The rows are grouped in 4 different ways at once. Each group adds its own fixed numbers to the row, and there is some noise. The rows also spread widely along 11 directions, which tell nothing about the answers.
Known rows, each followed by its group in each grouping:
[-19 -41  -9  28  41 -11  40  14 -18  -5 -26 -31  -1 -34 -11 -37 -17  23
  41   9  48  11  -1  18  16   7   3 -41 -47   3  10 -16   5  26 -60  -2
 -24 -14 -48  31  45 -30  18 -25]	z_497 tovi z_711 (3)
[ 41  -6   9  10  31 -33 -20 -14 -19 -19  23  -6  -3 -13 -24 -19  27 -11
 -19   0 -16  -3 -16 -23   8  19 -55 -10 -17  16   4  -3   0 -11  -1  23
 -53 -36 -52  -2  17  -4   0   5]	z_8 mak z_756 (1)
[ -3 -20 -20  19  -4 -52  19  13   2  10 -19 -23  43 -57   5  47  39  -8
 -23  38  27  51 -11  13 -22 -44  25 -53 -21 -30   7  -8  34 -11  40   2
 -27  48 -48  31  28  19  32 -74]	z_8 Ribi z_33 (1)
[-29 -31   6  37  21 -58   6  22 -17  -2 -36  -4  36 -28 -32 -60  -4  19
  15  27   0   9  11   3  12   8  -9 -39 -41   5  34 -38  -6  12 -25 -21
 -48  -7 -21  21  49   1  27  -9]	z_682 tugo z_756 (3)
[ 12  31  -5  30 -20  -3  22 -32 -62  -1 -11 -29 -37  -2  -6  18   2 -39
  -7   9 -23  -6  18  -8 -56 -31  16 -17 -44  17  -3  11   4  22 -42  29
  15  53 -23   4 -17   1  17 -21]	z_521 Ribi z_621 (0)
[ 54   0   3  24  30 -56 -38  23 -40  -3  16 -47 -11 -41 -21  -2  10 -55
 -13   6 -63 -20 -14 -32  -8   1 -53  -5 -42  16   6 -45  17  -2  16  10
 -39   7 -18   3  -5  28  35  22]	z_860 tugo z_53 (0)
[-36  -7 -28  -2   2 -32  -7 -11 -21  28 -22   4 -11  24  -2 -11   9 -13
  19  20  31   4   3 -11 -12 -10  -4 -22 -13   6   9 -24 -22  70 -19  19
   6  11 -36  12 -22   7  17  -1]	z_521 kagup z_711 (4)
[ -3   6 -13   7 -42 -38  -3  -5 -53  13   1  -9  -4  11 -11  47 -10 -34
 -39  47 -26  -8  -8  20 -59 -80  32 -36 -31 -14  -6 -25  -6  28   2  43
  19  79 -17 -10  -3  28   8 -24]	z_682 tovi z_33 (2)
[ 39  13 -18  36  39 -12  24 -16 -56 -16  -7  -4  25 -24 -22  20  22  23
 -66  17 -13  20  27  28   1 -21 -23 -23  -2   2   7 -12  13 -66  42  31
 -55  13 -48   5  -2 -28  -6  10]	z_497 kagup z_314 (4)
[-39 -17 -27  20   8 -32   7 -13 -64 -16 -45 -76  48  -7 -11 -21   7   9
  -1  67  23  -4  66   9 -38 -16 -22 -30  13   3  18 -20 -13  22  41   0
 -25  58   7  40 -16  -8  25 -19]	z_860 mak z_53 (2)
[ 34  -1  -8  18  50 -37 -20  -4 -23  -6  -3 -19 -18 -32 -11 -23   9 -16
  10  -5  -4   5  -1 -25  17  27 -38 -10 -24  18  17 -10  16   0 -11   8
 -44 -22 -55   8  -1  -4  11  25]	z_497 tovi z_314 (1)
[ 39 -11 -22  14  47 -30 -32  16 -39  14   4 -27 -51 -31  10  18 -18 -56
  -2  29 -16  10   0 -23 -31 -24 -16 -33 -51  -4  -6 -53  22  25  12  26
   0  10 -46  -4 -37   9  -3  26]	z_682 tugo z_621 (3)
[ 33 -52  32  23 -21 -49 -29 -21 -70 -35   4 -19  40   9 -58 -24   3  35
 -22  42 -60 -61   4  22 -25 -45 -12   0 -28   6  14   9   2   8  -2  38
 -84  24  35  12  31 -11  -8  -2]	z_860 Ribi z_711 (2)
[  3 -21 -18 -10 -30 -18   2 -40 -39   3  -4 -22  41  24 -21   8  37   8
 -33  42  40  -7  22  29 -37 -30 -12 -31  45 -11  -2  41 -19  24  68  45
 -26  40 -19  29 -29 -24  -6 -32]	z_497 Ribi z_621 (1)
[  6  17 -20   4  19 -51  -8 -12 -21   1 -11  17 -22  13  -5  -4  -1 -21
  -6  24 -24  23   1  -6   5   0 -13  -6 -33  13  37 -50  -2  14 -39  -3
  -7  13 -41   4  26  -4  11  29]	z_860 mak z_314 (3)
[ 43 -12  41   6 -35 -58  -3 -49  -9   0 -26  18 -12   1  -5  32  12  49
   9  37  -2  39 -13  36 -61 -25  61   6 -46  -8  31  49  32  12 -44  -6
 -42  58 -48  17  73  -9 -40 -63]	z_497 tugo z_53 (3)
[ 49  -5 -11 -11  57  -2 -26 -28 -52  -3 -10   5 -59  22  -7 -21 -42   1
  14  24  -2   1  23  -6   1  14 -41   3 -24  18   6 -29 -12  28 -61  23
 -13 -12 -43  -1 -13 -33 -43  62]	z_497 tugo z_711 (2)
[ 22 -45  -2  19  46 -38  -1 -16 -32 -22 -36  12  39 -22 -18 -13 -21  72
  -4  67  15  26  34  44  17   2 -10 -11  -9 -16  38 -29  -5 -12 -12 -11
 -79  18 -20  23  40 -34 -31  36]	z_521 Ribi z_33 (2)
[-19 -18 -32  18  -3 -12  33  34 -45  15  -7  -4  -5 -23 -13  39 -16 -23
 -24  37  -6   5  -8  32 -32 -67  31 -44 -56 -20 -17 -60  17   3 -20  37
  -2  52 -24  -1  12  13  24 -21]	z_497 mak z_314 (4)
[ -4   1  -1  28  29  -4  64  -6 -24   3   5  38  -9   6 -50 -44  14  28
 -30 -23  13   4 -13  30  31  -8 -13 -31 -42  -9 -23 -18 -30 -29 -51  36
 -40 -35 -81 -31  54 -31 -14 -19]	z_521 tugo z_53 (2)
[ 37 -30   4 -25 -10  -9 -33 -25 -34   7  25 -25 -36  23  -6   4   3 -30
  31  25   0 -34 -20   2 -27   4 -24   4  -9  23   6  35 -11  67 -31  44
  -9   9 -25  10  -9 -14 -19   8]	z_497 Ribi z_314 (0)
[ 29 -11 -45 -40  44 -22 -26  -8  -7  25  11  -6 -37   6  28  37   3 -41
  -5  44  59  29  -4  -5  -7  -3 -38 -32  10 -17   5 -28 -24  51  33  32
   3   6 -80   1 -34  -9 -35  22]	z_682 Ribi z_53 (2)
[  2 -34  14   3 -30  -4  20 -32 -34  -6  -2   9 -46  24 -15  10 -23  20
  33  33  18  -7  -4  39 -57 -33  49  -8 -58   3  -4  22   4  49 -93  38
  -8  37 -22  11  44 -28 -31 -53]	z_497 mak z_621 (1)
[ 13   1  39  10 -36 -56 -50 -49 -57   8 -17  40 -53  47 -35 -33 -11   1
  16  24 -67 -25  -7 -18 -47 -23  18   8 -69   9  -2   3   3  50 -63  23
 -23  24 -14 -15  11   8 -31  22]	z_682 tugo z_621 (2)
[ 62  -9 -11  12  45 -12 -27  -7 -70 -13  -6 -19 -24   1   1  20 -33  -1
  -9  44 -43 -14  26  11 -10  -8 -34  15 -13  35  32 -36  -2  11 -26  27
 -26  23   2  16 -17 -20 -24  66]	z_497 kagup z_314 (0)
[ 29   8  -5  20  37 -36 -32  10 -34  13  33  31 -24  -4 -46 -22  30 -36
 -51 -13 -49 -33 -38 -27  21 -21 -37 -31 -40 -10 -34 -38  -7 -16  38  54
 -50 -54 -63 -36 -20   4   2  41]	z_682 kagup z_621 (3)
[ -7   0 -19   0  13 -51 -51 -28 -45  14 -22  -9 -35  17  -3 -15   5 -34
  21  24 -14  -1  23 -47 -33 -17  -9 -12 -34   2 -11 -14  12  48  26  18
 -15  17 -40   1 -53   4   4  31]	z_860 tovi z_711 (3)
[ 30   5   4  -3   2 -42  30 -16  12  33   3  65 -44  -2 -12  23  12  12
 -11  -9  -1  57 -50  24   8 -22  27 -20 -60 -21   1 -13  21 -18 -57  18
 -23  -2 -91 -21  66 -10 -22 -34]	z_497 tugo z_314 (2)
[ 46 -46 -11 -14  36 -33 -53 -11 -43 -17  37 -38   6  -2 -13   6  14 -22
  -2  48  -4 -35   6 -16 -21   2 -69  -8  13   9  -1  -9  -8  25  64  47
 -54  -9 -12   9 -35  -3 -20  28]	z_860 mak z_756 (1)
[ 15 -18  10  18  -5 -28   9  12 -14  12   7 -11 -27 -28 -14   3  -6 -10
  31   3 -12  -5 -46   3 -21 -20  28 -20 -69   1  -8  -3  26  23 -62  24
 -14  17 -40   3  46   6  21 -40]	z_497 tovi z_33 (0)
[ 21 -34   2  20   4 -17   7  16 -40   3  31 -15  -7 -26 -43  -3  12 -14
 -23   6 -29 -44 -46  10  -7 -43  -3 -27 -50 -14 -34 -19   8 -10  -1  59
 -49  -9 -30 -14  15   2   9 -27]	z_497 kagup z_53 (2)
[  9  13 -19  -7  20  -7  39 -35   7   2   9 -12  -5   4   1  -4  45   2
  -9   5  69  33  -7   9   6  24 -36 -28  21   6  12  18 -38  18  -4  19
  -8 -14 -90   2  21 -30 -14 -40]	z_521 mak z_53 (2)
[ 40 -10   9  17   2  -1 -14 -28 -78 -17  23 -32 -24  -2 -15  17  10 -11
 -24  25 -29 -18  10  15 -57 -45  -5  -8 -37  13 -15  37   8  10  12  62
 -37  21 -25 -15 -24 -17 -38 -11]	z_682 kagup z_314 (0)
[  5 -37  17  21  28 -52 -50 -12 -39  -4 -26   5 -23 -27 -19 -32  -7  32
  39  49 -17   5   6 -12 -21 -12  17 -17 -65 -14  -4  -5  28  19  -4   7
 -71  -6 -34   3   2  -4 -27  18]	z_682 kagup z_33 (3)
[ 27  -7 -41 -22  48  -4 -39  -6 -53  10   5 -19 -59  27  15  -1 -43 -55
  15  37   6 -12  27 -23 -18   0 -55  -4  -3  23   6 -61 -34  79 -25  34
  33   9 -25  -3 -69  -1 -11  76]	z_521 tugo z_711 (3)
[-12  61 -16  -5 -29 -25   8 -51  -9  31 -22  14 -33  31   4  19  46 -42
 -19 -11  16  30  -8 -34 -33 -14   5 -25 -16   4   3  22 -13  36 -11  20
  27  33 -78  -5 -25  14  23 -28]	z_521 Ribi z_711 (4)
[ 46 -55  22  30  -3 -34  -4 -13 -61 -38  10 -27  47   4 -33  -1  -9  47
 -18  49 -35 -36  11  46 -13 -26 -14   3 -13  23  32   5  -8   7 -20  46
 -67  16  31  24  45 -31 -16 -11]	z_860 kagup z_621 (1)

New rows. What belongs after each?
[ 12 -39  16  13 -14 -36 -10 -32 -37  -6 -33 -16  -3  -3  -9   7 -13  34
  31  51  10   8  15  12 -45 -32  31 -17 -45  -8  21  23  14  48 -40   7
 -44  45 -15  17  25  -7 -20 -26]	z_521 Ribi z_711 (2)
[ 14  37   5  31  24 -50 -17 -25 -29  -1 -19   9 -24  -9 -22 -38  -5 -11
   0  -1 -50   1   0 -40  18  18 -25  -1 -42  12  13 -33   2  -2 -43  -5
 -24  -4 -50 -13  10  14  19  38]	z_521 tovi z_33 (2)
[ 17  -7   2 -22  -9 -59 -34 -19  19  17   9  -4 -28  18   4 -10  20 -30
  40   2  16   3 -37 -25   7  37 -23   8  -8  30  43  14  -5  81 -49   4
   4  -4 -47  21  21  15  15  -9]	z_497 tovi z_314 (1)
[ -1 -14 -14   8   3   2  33 -46 -47 -22 -29 -50  20  11   2 -13  -2  31
  18  32  51  14  55  39 -26  11 -11 -12  18  39  40  41 -22  40 -39  18
  -2  39 -18  37  14 -40 -12 -27]	z_497 tovi z_314 (1)
[  6  34 -35  -3   7 -33 -35 -15 -53  22  -4 -26 -34   8   7  20  12 -59
 -26  37 -11  -3  16 -40 -38 -31 -17 -26 -13  -1  -6 -24 -11  31  47  29
  10  35 -44 -10 -72  21   1  17]	z_682 kagup z_53 (2)
[  5  24 -19   9  26  13  -2 -53 -96 -27 -22 -32 -28  27 -17 -10 -15   3
 -30  49   3  -9  76   4 -52 -17 -25 -14  -3  11  -8  -5 -30  10  10  35
 -15  34 -31  -5 -47 -29 -44  34]	z_682 mak z_53 (2)
[ 60   9 -11   0  24  10   1 -16 -42  -1  29 -21 -48  -5   5  38  13 -32
 -23  -6  -6   3 -25  -4 -22 -24 -24 -16 -30  18 -14  11  -1  13 -25  59
  -4  -4 -55 -10 -15 -19 -18 -21]	z_8 kagup z_711 (0)
[  2   0   5  43  14 -44  30  19 -30  -4 -14  -1   8 -19 -31 -28 -14   2
 -13   6 -32  10 -11  18  17 -11  -6 -22 -52  19  37 -46  -5  -6 -72  -2
 -25   5 -27  -2  65   3  21 -10]	z_682 tugo z_314 (2)
[-12  23 -24   4 -46 -27  62 -24 -25   8 -11   5  44  40 -17  27  16  -7
 -60  20   7  13  -8  49  -4 -36   5 -28  20  10  46 -22 -43   8 -29  23
  28  60 -17  27  53 -15  30 -51]	z_860 Ribi z_621 (2)
[-13  29  -4  43   6 -16  12 -31 -65 -15 -37 -35   8   0 -32 -61  18 -13
 -14   8 -16  -7  57 -26 -20  13 -35 -18  -7  24  -2   2  -3  -9   3   8
 -14  17 -22  27 -30 -11  32   5]	z_497 tugo z_621 (1)
[ 43 -29   6  17  32 -67 -62   2 -35   3  -5   6 -20 -53 -17  28   0  -4
  -8  50 -37   9  -8 -23 -40 -42  16 -28 -75 -42 -11 -20  51 -13  61  14
 -84  17 -43 -10 -14  21 -18  25]	z_682 Ribi z_756 (3)
[ 14  17 -20   4  37 -53 -53  -1 -30  30 -14  27 -32 -25 -16  22  14 -39
 -30  21 -37  16  -4 -51 -18 -35 -13 -36 -56 -33 -29 -43  31 -19  61  16
 -51   5 -69 -24 -48  31   0  44]	z_682 Ribi z_756 (4)
[ 12  -6   9  40 -11  -9  39  -7 -62 -23   3 -34  23  -2 -30 -11  -3   7
 -33  14 -28 -30  -6  37  -6 -30  -7 -27 -25  33  26 -11 -29   5 -51  41
 -11  16   3   8  46 -16  10 -33]	z_682 kagup z_621 (2)
[ 43  28 -28  -9  31 -17 -38 -12 -52  11  20  -4 -48  20  -6  18  -1 -57
 -33  14 -31 -27 -12 -24 -12 -19 -43   1  -9  17  -6 -45 -15  28   2  49
  15  -3 -35  -7 -55   3   2  56]	z_497 kagup z_711 (3)
[ -2 -15 -13 -13 -13 -48 -14  31  -6  39  42  21  -6  13 -25  26  25 -45
 -31  10 -10 -31 -74   6   6 -41  -6 -30 -22  -9 -16 -41 -30  42  11  52
  -3  -9 -45 -21  11  33  20 -18]	z_682 kagup z_53 (4)
[ -3 -22 -19   7 -10 -26  17 -28 -45  -5 -16   4  26  42  -8   2  -8  30
 -18  52  10   5  30  44  -6 -18   1 -13   9  12  46 -19 -38  36 -24  32
  -4  39  -1  30  21 -41 -13  -3]	z_860 kagup z_621 (3)
[ -3 -23 -13   2  27 -74 -48 -15 -42  11 -30  46 -22   7 -12  -6 -13  20
   7  59 -35  20  19  -6  -7 -26  11  -4 -56 -22  11 -47  19  12   8   7
 -59  11 -28  -2  -7  -6 -22  54]	z_860 kagup z_314 (3)
[-14   1 -17   4 -15  36  72 -34 -54 -17   5 -41  -3  34 -17 -19  -3   6
 -19  -3  53  -5  16  44 -22 -18 -11 -38   3  40   7  33 -57  44 -72  58
  30  16 -40   0  25 -46 -11 -52]	z_682 tovi z_711 (2)
[ 29 -36  14  21  18 -56 -58  12 -47   4  -1   1 -28 -29 -27 -15 -24 -17
  25  36 -57 -26 -15 -22 -32 -32   3  -4 -71 -14 -23 -43  44  15  -7  16
 -61  13 -12   4  -9  30   3  31]	z_497 tugo z_33 (1)
[ 54  -8 -26  -8  63  18  -2  -8 -50 -15   1 -35 -44 -16  19  27 -23 -16
  -4  29  25  22  30   7 -10   8 -35 -14  -9  14   1  -9  -8  21 -29  28
  -5  13 -53  13 -17 -36 -37  26]	z_8 Ribi z_53 (0)
[  4  20 -28   8   6   2  54 -17 -27  12   2   7 -34 -15  -3  46  13 -17
 -38   5  23  48 -12  28 -28 -52  31 -56 -48 -17 -15   4   3 -24 -15  41
   2  28 -92 -23  16 -16 -14 -52]	z_682 Ribi z_314 (2)
[  1  26 -24  22  18 -33  34 -17 -12   6 -55 -12   9  -6  13  -3  -9   7
   2  28  28  54  40  12  -1  22  -9 -20   0  27  60 -31  -4  14 -55 -26
  19  45 -37  49  23 -13  26 -16]	z_497 tugo z_621 (1)
[-19 -18   3  11 -56 -63  -5 -10 -26   9 -19   2   0  18  -3  21  -9  -6
  11  37 -29   7 -12  20 -44 -43  57 -11 -54   9  27  -3   7  60 -62   7
   6  64  -6  13  47  17  17 -42]	z_8 tovi z_314 (3)
[-19  21   3  53 -37 -41  42  -6 -45   2 -15 -39  41 -26 -28  11  49 -11
 -54  14 -21  -5  -5  10 -44 -61  30 -48 -34  -5  -3   8   2 -26  36  28
 -25  47 -31  -2  17  18  34 -79]	z_682 kagup z_53 (2)
[ -8  -4 -16  14   8 -12  54   3  -5  12   3  12   1 -21 -18  17  37 -11
 -37 -12  34  33 -26  24   4 -25   9 -52 -36 -20 -18   0  -1 -18 -15  27
 -23  -4 -87   0  43  -6  12 -72]	z_8 Ribi z_53 (1)
[ -4   5 -24  10  34 -17 -27   7 -67  -3   9 -54   3  -2 -20 -39   3 -50
 -15  20 -15 -42  31 -33  -4   6 -74 -25  13  18 -11 -28 -29  31  38  35
  -4  -5 -17   7 -55   3  18  52]	z_682 tovi z_33 (0)
[  4 -15  -2  30  18 -59 -13  26 -41  -8 -15 -12  37 -17 -35 -16 -16  -4
 -34  43 -39 -27   3  11  13 -19 -23 -20 -22  -1  28 -65 -14  -1  -4  -3
 -48  17  -3  12  34  20  27  28]	z_682 Ribi z_53 (2)
[  3   2   7 -17 -22 -42  -6 -61 -30  13 -25  40 -24  54   0  10   3  44
   8  46  18  27  16  32 -41 -17  27   3 -14   5  29  32 -28  52 -45  15
 -16  33 -45   3  20 -29 -58 -11]	z_682 kagup z_53 (0)
[-10 -22 -38  -5  36 -12 -11  -3 -64  10 -21  19   0  40 -16  -5 -36  17
 -24  55  14  -4  38  28  -3 -28 -25 -27   0   0   5 -60 -40  39 -11  42
 -12   9 -19   1 -32 -24 -29  63]	z_682 kagup z_711 (4)
[-34  -5 -33  15  31 -16  47   6 -33   3 -22  16  -8   5 -16 -15 -19  11
 -12  36  24  32  16  32  12 -21   1 -43 -33  -5  16 -58 -24   5 -48   5
  -5   6 -57  -6  32 -24  -6   5]	z_682 mak z_314 (2)
[-22 -23 -11  18  -5  -5  24  18 -57   7  20  17 -36  -2 -36   2 -11 -29
 -22  17 -14 -22 -21  26 -38 -69  30 -45 -75 -19 -43 -29  -3  11 -24  57
 -12   4 -47 -32  15   0  -9 -21]	z_682 mak z_314 (3)
[ 23 -12  39  28 -22 -35  -1 -27 -63 -28  13  -2   6  14 -61 -28   6  26
 -26  25 -53 -53 -12  24 -35 -33  -2  -2 -46  13  -2  16 -10   5 -41  30
 -63   6  -7 -15  53  -4 -15 -15]	z_682 mak z_53 (2)
[ 20  32 -10  -4 -23 -49 -36 -19 -57  36   8  73 -44  58 -37  27  -9 -37
 -60  15 -73 -24 -15  -9 -37 -71   3  -1 -41 -17 -33 -57 -15  20  -9  54
  -5  28 -29 -46 -35  27  -9  56]	z_521 tugo z_711 (4)
[ 16  26   2  -6   0 -38 -40 -52 -25   3 -36 -42 -18  20  12  -8  17 -24
  14  25  11  14  31 -41 -35  25 -31   0   0  34  43  33 -10  63 -12 -12
   3  38 -38  29 -34   5   4   9]	z_682 Ribi z_711 (4)
[  5 -36 -25   1  77 -25 -17   7 -38  -2 -23  27 -39 -27  -8  -4 -41  26
  11  62  17  30  21   9   2 -16  -5 -33 -51 -38 -15 -67   9  -4  -3   7
 -58  -8 -61  -7   1 -20 -46  53]	z_682 mak z_33 (2)
[ 53  45  -6  17  14 -46 -29 -57 -31 -13 -21 -58 -24  -9  21  14  25 -29
   3  13 -22  28  30 -49 -23  29 -31  -5 -11  36  48  20  23  11   3   0
  -1  41 -43  23 -19  -1  14   4]	z_860 tovi z_621 (2)
[ 22 -15 -55 -26  55 -14 -40  -2 -59   8  12  25 -35  39   1  13 -33 -31
 -28  47  -2   2  27  11  10 -15 -43  -7   9   3   2 -70 -32  46  -4  47
   6   0 -35 -12 -40 -24 -35  95]	z_8 tovi z_314 (3)
[ 32  12   8 -22   3 -16 -12 -42   6  17  10  -2 -62  16   7   2  18 -32
  27 -16  20  21 -42 -29 -10  13 -10 -15 -39  21  12  31  -8  57 -70  24
   9 -11 -86 -11  17  -5 -19 -24]	z_682 Ribi z_711 (2)
[ -9  13  -3 -30 -40 -47 -26 -11   3  36   4   9 -54  38   6  18   8 -58
  24  24  -5 -10 -43 -22 -38 -11   7  -4 -31  11   7 -22  -8  87 -55  11
  34  46 -34   8   2  38  22 -13]	z_497 mak z_53 (4)
[ 26  30  -2  34  31  -7  41 -18 -39 -24 -15 -20  25 -12 -23  -6  16   8
 -61  -2 -14  21  26  26  17  14 -44 -19   4  40  42  -3 -22 -35 -25  11
 -23  11 -46  11  33 -21   7   7]	z_682 Ribi z_314 (4)
[ -7  32  15   3 -68 -54 -10 -61 -19  14   1  19  15  44 -45 -16  75 -21
 -48  -6 -10 -14 -13 -13 -39 -29  -4 -21   7  -1 -10  59 -23  14  45  37
 -24  19 -51   1  -8   8   6 -44]	z_682 Ribi z_621 (1)
